The rows of a group lie close to one hidden flat surface of 12 dimensions, which may be shifted away from zero. Surfaces can cross.
In the rows, zero is written as 128.
Some rows, each with its group after it:
144; 110; 148; 135; 105; 122; 198; 155; 175; 137; 66; 155; 125; 100; 104; 139	(2)
125; 117; 136; 153; 129; 144; 131; 106; 127; 137; 122; 121; 138; 106; 129; 143	(4)
102; 103; 98; 90; 91; 114; 91; 76; 192; 122; 119; 130; 146; 79; 169; 130	(4)
134; 101; 117; 154; 145; 152; 130; 132; 71; 143; 149; 93; 131; 118; 84; 149	(0)
70; 93; 103; 162; 135; 87; 112; 100; 155; 167; 157; 154; 154; 143; 133; 185	(4)
166; 170; 163; 115; 145; 84; 177; 87; 184; 155; 114; 150; 141; 138; 137; 119	(4)
202; 163; 89; 78; 63; 167; 193; 95; 115; 135; 127; 109; 116; 134; 149; 82	(0)
150; 171; 141; 119; 123; 139; 145; 90; 112; 198; 153; 136; 184; 107; 103; 143	(3)
144; 82; 112; 131; 107; 211; 169; 153; 120; 101; 87; 117; 183; 93; 231; 116	(2)
152; 129; 106; 169; 153; 160; 139; 131; 76; 99; 111; 76; 94; 86; 99; 73	(1)
76; 117; 139; 140; 132; 163; 107; 157; 88; 126; 152; 156; 151; 107; 141; 140	(1)
165; 159; 147; 127; 142; 134; 148; 147; 102; 93; 113; 151; 109; 181; 108; 148	(4)
127; 149; 119; 118; 134; 159; 152; 134; 117; 119; 137; 182; 148; 131; 154; 105	(3)
123; 161; 175; 163; 132; 141; 146; 125; 103; 136; 161; 100; 86; 163; 165; 88	(4)
151; 125; 183; 76; 173; 161; 124; 116; 116; 161; 182; 132; 102; 117; 108; 90	(0)
130; 166; 146; 123; 155; 140; 71; 111; 76; 174; 181; 127; 180; 153; 132; 170	(2)
94; 132; 128; 124; 119; 148; 168; 129; 119; 78; 162; 77; 144; 129; 134; 69	(4)
106; 107; 107; 142; 128; 151; 148; 177; 102; 149; 129; 157; 153; 120; 109; 136	(3)
150; 168; 121; 143; 174; 144; 118; 125; 105; 172; 179; 79; 209; 181; 97; 129	(0)
157; 111; 97; 90; 126; 144; 160; 82; 160; 59; 124; 75; 173; 146; 135; 123	(2)
184; 110; 145; 84; 230; 146; 132; 117; 118; 81; 154; 114; 171; 191; 148; 135	(0)
134; 123; 127; 93; 111; 97; 143; 91; 152; 105; 131; 141; 118; 146; 127; 152	(2)
121; 117; 109; 111; 104; 127; 147; 97; 84; 73; 140; 107; 74; 93; 137; 92	(3)
138; 163; 95; 128; 83; 146; 108; 178; 100; 145; 111; 119; 165; 134; 82; 146	(2)
153; 135; 105; 59; 90; 105; 155; 169; 71; 121; 136; 121; 92; 126; 103; 95	(1)
150; 173; 145; 110; 130; 156; 76; 137; 109; 125; 112; 193; 93; 107; 104; 130	(1)
143; 146; 197; 145; 138; 139; 140; 139; 141; 162; 104; 122; 118; 93; 149; 106	(0)
129; 171; 118; 146; 119; 126; 74; 166; 138; 125; 120; 101; 151; 177; 107; 135	(1)
140; 88; 106; 135; 114; 87; 93; 61; 148; 178; 134; 137; 62; 116; 133; 170	(3)
98; 139; 152; 147; 146; 165; 129; 114; 114; 85; 138; 161; 110; 106; 126; 113	(4)
161; 129; 125; 138; 93; 131; 164; 149; 174; 109; 54; 163; 77; 122; 176; 106	(2)
94; 100; 80; 138; 82; 143; 152; 137; 137; 151; 147; 99; 132; 106; 82; 102	(1)
102; 87; 150; 132; 176; 134; 138; 129; 95; 124; 152; 192; 113; 129; 144; 162	(2)
147; 103; 108; 156; 140; 107; 141; 85; 124; 149; 120; 124; 111; 120; 148; 157	(3)
129; 149; 135; 105; 100; 121; 166; 114; 117; 141; 132; 99; 156; 88; 146; 91	(4)
190; 110; 132; 85; 106; 172; 148; 143; 105; 176; 99; 95; 138; 48; 109; 101	(2)
86; 116; 176; 107; 170; 109; 122; 166; 196; 96; 141; 136; 170; 172; 148; 118	(0)
121; 163; 105; 145; 96; 119; 109; 147; 133; 141; 127; 105; 146; 149; 115; 122	(1)
142; 157; 161; 110; 152; 141; 151; 114; 60; 92; 163; 168; 103; 168; 132; 144	(1)
146; 66; 122; 86; 158; 134; 154; 121; 74; 100; 125; 104; 134; 62; 131; 125	(3)
178; 91; 109; 71; 133; 137; 164; 79; 114; 94; 145; 119; 114; 155; 146; 148	(0)
154; 145; 153; 205; 106; 171; 71; 103; 142; 204; 119; 68; 106; 123; 62; 162	(4)
126; 126; 111; 142; 99; 131; 155; 164; 106; 114; 125; 121; 69; 142; 115; 90	(3)
133; 138; 82; 114; 161; 101; 133; 172; 135; 86; 62; 173; 176; 80; 83; 116	(1)
125; 145; 163; 66; 115; 126; 97; 66; 166; 180; 189; 78; 176; 118; 184; 104	(0)
151; 140; 137; 131; 104; 151; 121; 197; 142; 147; 76; 86; 198; 112; 106; 138	(2)
108; 127; 117; 171; 100; 152; 184; 69; 131; 126; 133; 139; 124; 106; 220; 101	(3)
119; 148; 154; 113; 106; 115; 127; 128; 162; 128; 126; 125; 147; 135; 148; 127	(0)
137; 106; 142; 113; 138; 130; 113; 157; 131; 109; 129; 91; 133; 151; 108; 137	(0)
148; 94; 108; 113; 123; 134; 149; 149; 131; 141; 118; 121; 143; 138; 140; 136	(3)
170; 191; 167; 202; 130; 122; 114; 131; 93; 145; 117; 50; 163; 212; 198; 165	(4)
130; 147; 180; 188; 185; 155; 119; 117; 134; 151; 143; 145; 88; 133; 101; 108	(1)
130; 134; 136; 93; 136; 115; 123; 114; 143; 99; 136; 130; 130; 136; 88; 134	(2)
172; 172; 166; 126; 137; 153; 106; 72; 144; 135; 110; 135; 116; 100; 151; 115	(1)
134; 141; 110; 107; 110; 124; 128; 120; 130; 135; 132; 151; 136; 138; 133; 135	(3)
124; 193; 90; 151; 83; 125; 53; 70; 139; 136; 158; 91; 103; 175; 198; 104	(0)
104; 126; 157; 99; 153; 141; 135; 150; 92; 114; 161; 147; 122; 103; 87; 108	(1)
124; 86; 112; 134; 124; 179; 157; 126; 147; 136; 161; 112; 113; 156; 143; 101	(3)
139; 136; 156; 133; 177; 139; 122; 124; 131; 117; 117; 128; 116; 88; 89; 94	(2)
137; 139; 120; 124; 101; 112; 122; 172; 124; 142; 98; 117; 184; 136; 92; 175	(2)
104; 136; 112; 163; 116; 137; 138; 143; 106; 139; 143; 112; 122; 124; 112; 102	(1)
154; 169; 120; 119; 149; 153; 114; 138; 121; 96; 135; 150; 103; 170; 159; 81	(0)
104; 182; 106; 139; 116; 142; 28; 131; 136; 133; 127; 133; 166; 123; 168; 118	(3)
127; 115; 118; 120; 106; 129; 123; 112; 142; 148; 122; 126; 119; 99; 118; 134	(4)
133; 129; 166; 121; 129; 132; 117; 143; 144; 139; 155; 86; 100; 164; 94; 113	(4)
147; 130; 168; 111; 131; 109; 139; 129; 141; 154; 112; 157; 107; 122; 134; 144	(0)
129; 111; 81; 150; 117; 143; 190; 151; 85; 74; 129; 95; 117; 159; 132; 101	(4)
96; 122; 158; 130; 122; 123; 131; 158; 131; 179; 159; 151; 132; 141; 147; 132	(1)
127; 137; 100; 151; 131; 87; 143; 104; 123; 96; 100; 130; 165; 136; 136; 172	(2)
108; 107; 135; 111; 102; 147; 146; 161; 147; 130; 156; 122; 79; 163; 105; 95	(3)

New rows. What belongs after each?
87; 138; 115; 194; 108; 200; 144; 161; 118; 114; 138; 139; 160; 161; 123; 130	(2)
115; 141; 130; 150; 129; 115; 127; 154; 116; 133; 142; 81; 165; 164; 142; 127	(1)
90; 115; 117; 110; 96; 118; 130; 89; 119; 163; 179; 158; 103; 112; 55; 156	(3)
141; 111; 110; 120; 159; 103; 129; 124; 171; 90; 80; 121; 199; 123; 140; 155	(4)
110; 112; 143; 129; 125; 136; 134; 125; 148; 178; 146; 113; 142; 95; 181; 94	(0)
133; 165; 113; 144; 88; 97; 128; 134; 117; 157; 106; 172; 112; 145; 123; 168	(2)
113; 108; 155; 145; 177; 119; 94; 142; 146; 152; 126; 180; 69; 112; 216; 89	(0)
140; 162; 127; 147; 166; 150; 152; 111; 113; 74; 120; 150; 164; 151; 184; 118	(0)
144; 96; 111; 110; 115; 150; 141; 118; 131; 133; 146; 100; 105; 137; 132; 108	(3)
109; 163; 91; 167; 144; 148; 153; 115; 108; 120; 154; 108; 228; 162; 147; 126	(0)
94; 125; 144; 120; 126; 134; 137; 107; 121; 113; 160; 158; 111; 123; 142; 126	(4)
144; 117; 148; 129; 133; 123; 133; 132; 121; 125; 94; 112; 151; 101; 167; 146	(0)
135; 170; 161; 139; 150; 147; 93; 158; 144; 126; 110; 124; 141; 124; 104; 104	(2)
114; 136; 122; 143; 85; 134; 127; 118; 146; 161; 140; 104; 131; 128; 145; 118	(3)
146; 143; 118; 146; 120; 122; 83; 120; 134; 105; 111; 136; 144; 206; 125; 214	(4)
100; 150; 159; 161; 161; 119; 135; 185; 142; 158; 125; 149; 183; 144; 106; 127	(0)
99; 160; 142; 143; 101; 125; 107; 107; 102; 134; 156; 90; 103; 102; 105; 102	(3)
145; 110; 139; 152; 191; 138; 125; 123; 112; 132; 136; 124; 136; 143; 119; 144	(2)
121; 131; 85; 194; 151; 124; 163; 85; 220; 128; 111; 152; 145; 171; 73; 139	(1)
166; 142; 167; 109; 105; 144; 157; 104; 150; 80; 90; 96; 123; 123; 179; 117	(0)
148; 155; 149; 116; 159; 167; 103; 165; 139; 118; 132; 133; 153; 172; 97; 120	(2)
99; 92; 172; 102; 171; 117; 159; 110; 148; 98; 148; 171; 145; 133; 108; 161	(2)
109; 162; 169; 135; 142; 123; 144; 184; 158; 185; 142; 170; 132; 145; 94; 96	(0)
147; 104; 140; 116; 154; 123; 70; 163; 146; 137; 86; 158; 104; 107; 116; 149	(4)
178; 171; 199; 158; 124; 137; 156; 99; 161; 80; 73; 99; 112; 152; 162; 140	(0)
150; 110; 181; 181; 168; 154; 106; 130; 112; 172; 118; 124; 106; 121; 113; 165	(4)
133; 86; 153; 118; 126; 127; 194; 108; 166; 167; 149; 85; 179; 141; 123; 146	(0)
85; 125; 154; 123; 89; 92; 114; 125; 174; 80; 111; 91; 179; 154; 123; 186	(0)
121; 131; 73; 162; 99; 99; 140; 160; 92; 153; 121; 67; 204; 149; 97; 171	(4)
115; 188; 151; 163; 119; 111; 117; 146; 107; 197; 131; 119; 167; 109; 112; 122	(1)
123; 101; 165; 175; 118; 143; 164; 146; 158; 98; 108; 60; 132; 162; 99; 148	(0)
137; 142; 120; 135; 151; 127; 163; 118; 119; 140; 104; 189; 128; 81; 92; 124	(1)
87; 128; 118; 127; 105; 142; 146; 86; 138; 102; 162; 147; 133; 134; 103; 137	(4)
71; 143; 120; 131; 133; 111; 111; 102; 167; 142; 133; 221; 104; 71; 99; 107	(4)
108; 148; 193; 154; 129; 120; 146; 110; 156; 156; 141; 126; 139; 131; 104; 150	(0)
123; 93; 156; 96; 160; 145; 92; 160; 85; 119; 138; 165; 54; 87; 109; 113	(0)
146; 138; 137; 100; 81; 57; 147; 118; 104; 152; 99; 118; 99; 86; 116; 149	(3)
100; 147; 135; 130; 147; 97; 111; 158; 200; 140; 106; 142; 151; 116; 121; 90	(1)
127; 167; 126; 199; 117; 114; 183; 116; 96; 153; 115; 137; 121; 128; 138; 128	(3)
87; 128; 143; 117; 140; 93; 119; 94; 143; 94; 151; 116; 170; 136; 127; 158	(3)
127; 141; 129; 129; 95; 136; 161; 94; 156; 119; 131; 120; 133; 139; 176; 112	(0)
159; 130; 73; 103; 111; 132; 160; 141; 86; 95; 105; 137; 165; 131; 145; 142	(0)
108; 105; 144; 108; 140; 141; 148; 129; 113; 122; 144; 156; 153; 106; 153; 134	(1)
130; 112; 128; 85; 140; 93; 94; 117; 147; 203; 167; 130; 142; 132; 157; 133	(0)
174; 122; 106; 85; 135; 142; 152; 97; 113; 148; 127; 110; 176; 96; 230; 98	(0)
124; 160; 151; 115; 80; 113; 140; 154; 168; 184; 131; 154; 118; 157; 123; 122	(3)
102; 130; 98; 170; 97; 151; 122; 135; 117; 92; 98; 87; 168; 92; 157; 115	(2)
143; 65; 156; 154; 190; 141; 172; 116; 115; 163; 126; 128; 135; 95; 176; 132	(0)
166; 87; 106; 74; 117; 124; 183; 185; 108; 82; 107; 125; 84; 147; 125; 103	(3)
112; 162; 147; 121; 121; 155; 117; 134; 120; 88; 130; 130; 117; 108; 103; 89	(4)
111; 183; 109; 168; 94; 158; 111; 91; 97; 153; 167; 136; 122; 152; 115; 130	(2)
148; 113; 129; 83; 140; 127; 154; 55; 134; 168; 171; 157; 121; 112; 195; 117	(0)
149; 136; 116; 95; 94; 139; 142; 113; 133; 114; 120; 149; 100; 119; 91; 128	(4)
155; 153; 142; 112; 166; 116; 94; 149; 112; 134; 108; 107; 162; 89; 56; 125	(2)
148; 201; 211; 164; 108; 110; 132; 122; 157; 172; 81; 126; 136; 108; 143; 140	(0)
137; 107; 117; 129; 137; 153; 173; 90; 123; 103; 127; 140; 83; 86; 143; 81	(1)
119; 107; 129; 124; 130; 72; 90; 142; 154; 137; 102; 124; 153; 138; 175; 173	(0)
137; 106; 161; 80; 146; 142; 119; 80; 117; 91; 150; 87; 166; 107; 160; 145	(0)
125; 149; 151; 132; 133; 118; 114; 127; 100; 130; 131; 159; 105; 132; 84; 163	(0)
137; 133; 166; 149; 114; 143; 149; 138; 152; 172; 116; 155; 84; 118; 115; 119	(2)
126; 116; 124; 150; 95; 128; 105; 139; 120; 181; 133; 81; 109; 111; 122; 127	(0)
114; 142; 130; 132; 138; 120; 111; 107; 139; 88; 127; 135; 107; 123; 127; 112	(2)
96; 117; 100; 153; 137; 135; 166; 98; 164; 90; 133; 128; 135; 118; 146; 86	(1)
104; 141; 54; 167; 97; 152; 101; 121; 116; 125; 132; 146; 148; 144; 148; 136	(3)
96; 172; 144; 177; 129; 117; 108; 82; 187; 91; 140; 74; 137; 165; 97; 112	(2)
129; 128; 144; 151; 133; 177; 115; 95; 108; 70; 114; 144; 126; 121; 168; 158	(4)
161; 116; 127; 126; 131; 131; 137; 145; 98; 140; 108; 126; 119; 116; 124; 142	(0)
137; 154; 60; 83; 96; 104; 108; 130; 120; 179; 145; 143; 168; 132; 180; 110	(0)
110; 116; 84; 117; 122; 108; 46; 145; 116; 144; 153; 112; 108; 151; 150; 126	(0)
196; 174; 112; 122; 97; 118; 87; 120; 164; 161; 73; 109; 157; 148; 132; 164	(1)
137; 132; 178; 143; 150; 139; 140; 147; 149; 137; 125; 130; 102; 148; 121; 114	(0)
162; 56; 136; 148; 172; 132; 155; 137; 100; 113; 117; 116; 81; 147; 94; 175	(0)
180; 112; 138; 132; 184; 108; 136; 136; 193; 136; 45; 151; 123; 70; 128; 98	(4)
140; 148; 146; 167; 156; 122; 162; 144; 104; 145; 102; 163; 122; 116; 159; 118	(3)
126; 91; 142; 94; 87; 84; 110; 161; 188; 168; 137; 90; 105; 176; 81; 155	(0)
100; 69; 174; 75; 101; 95; 118; 102; 132; 159; 140; 136; 114; 60; 124; 178	(0)
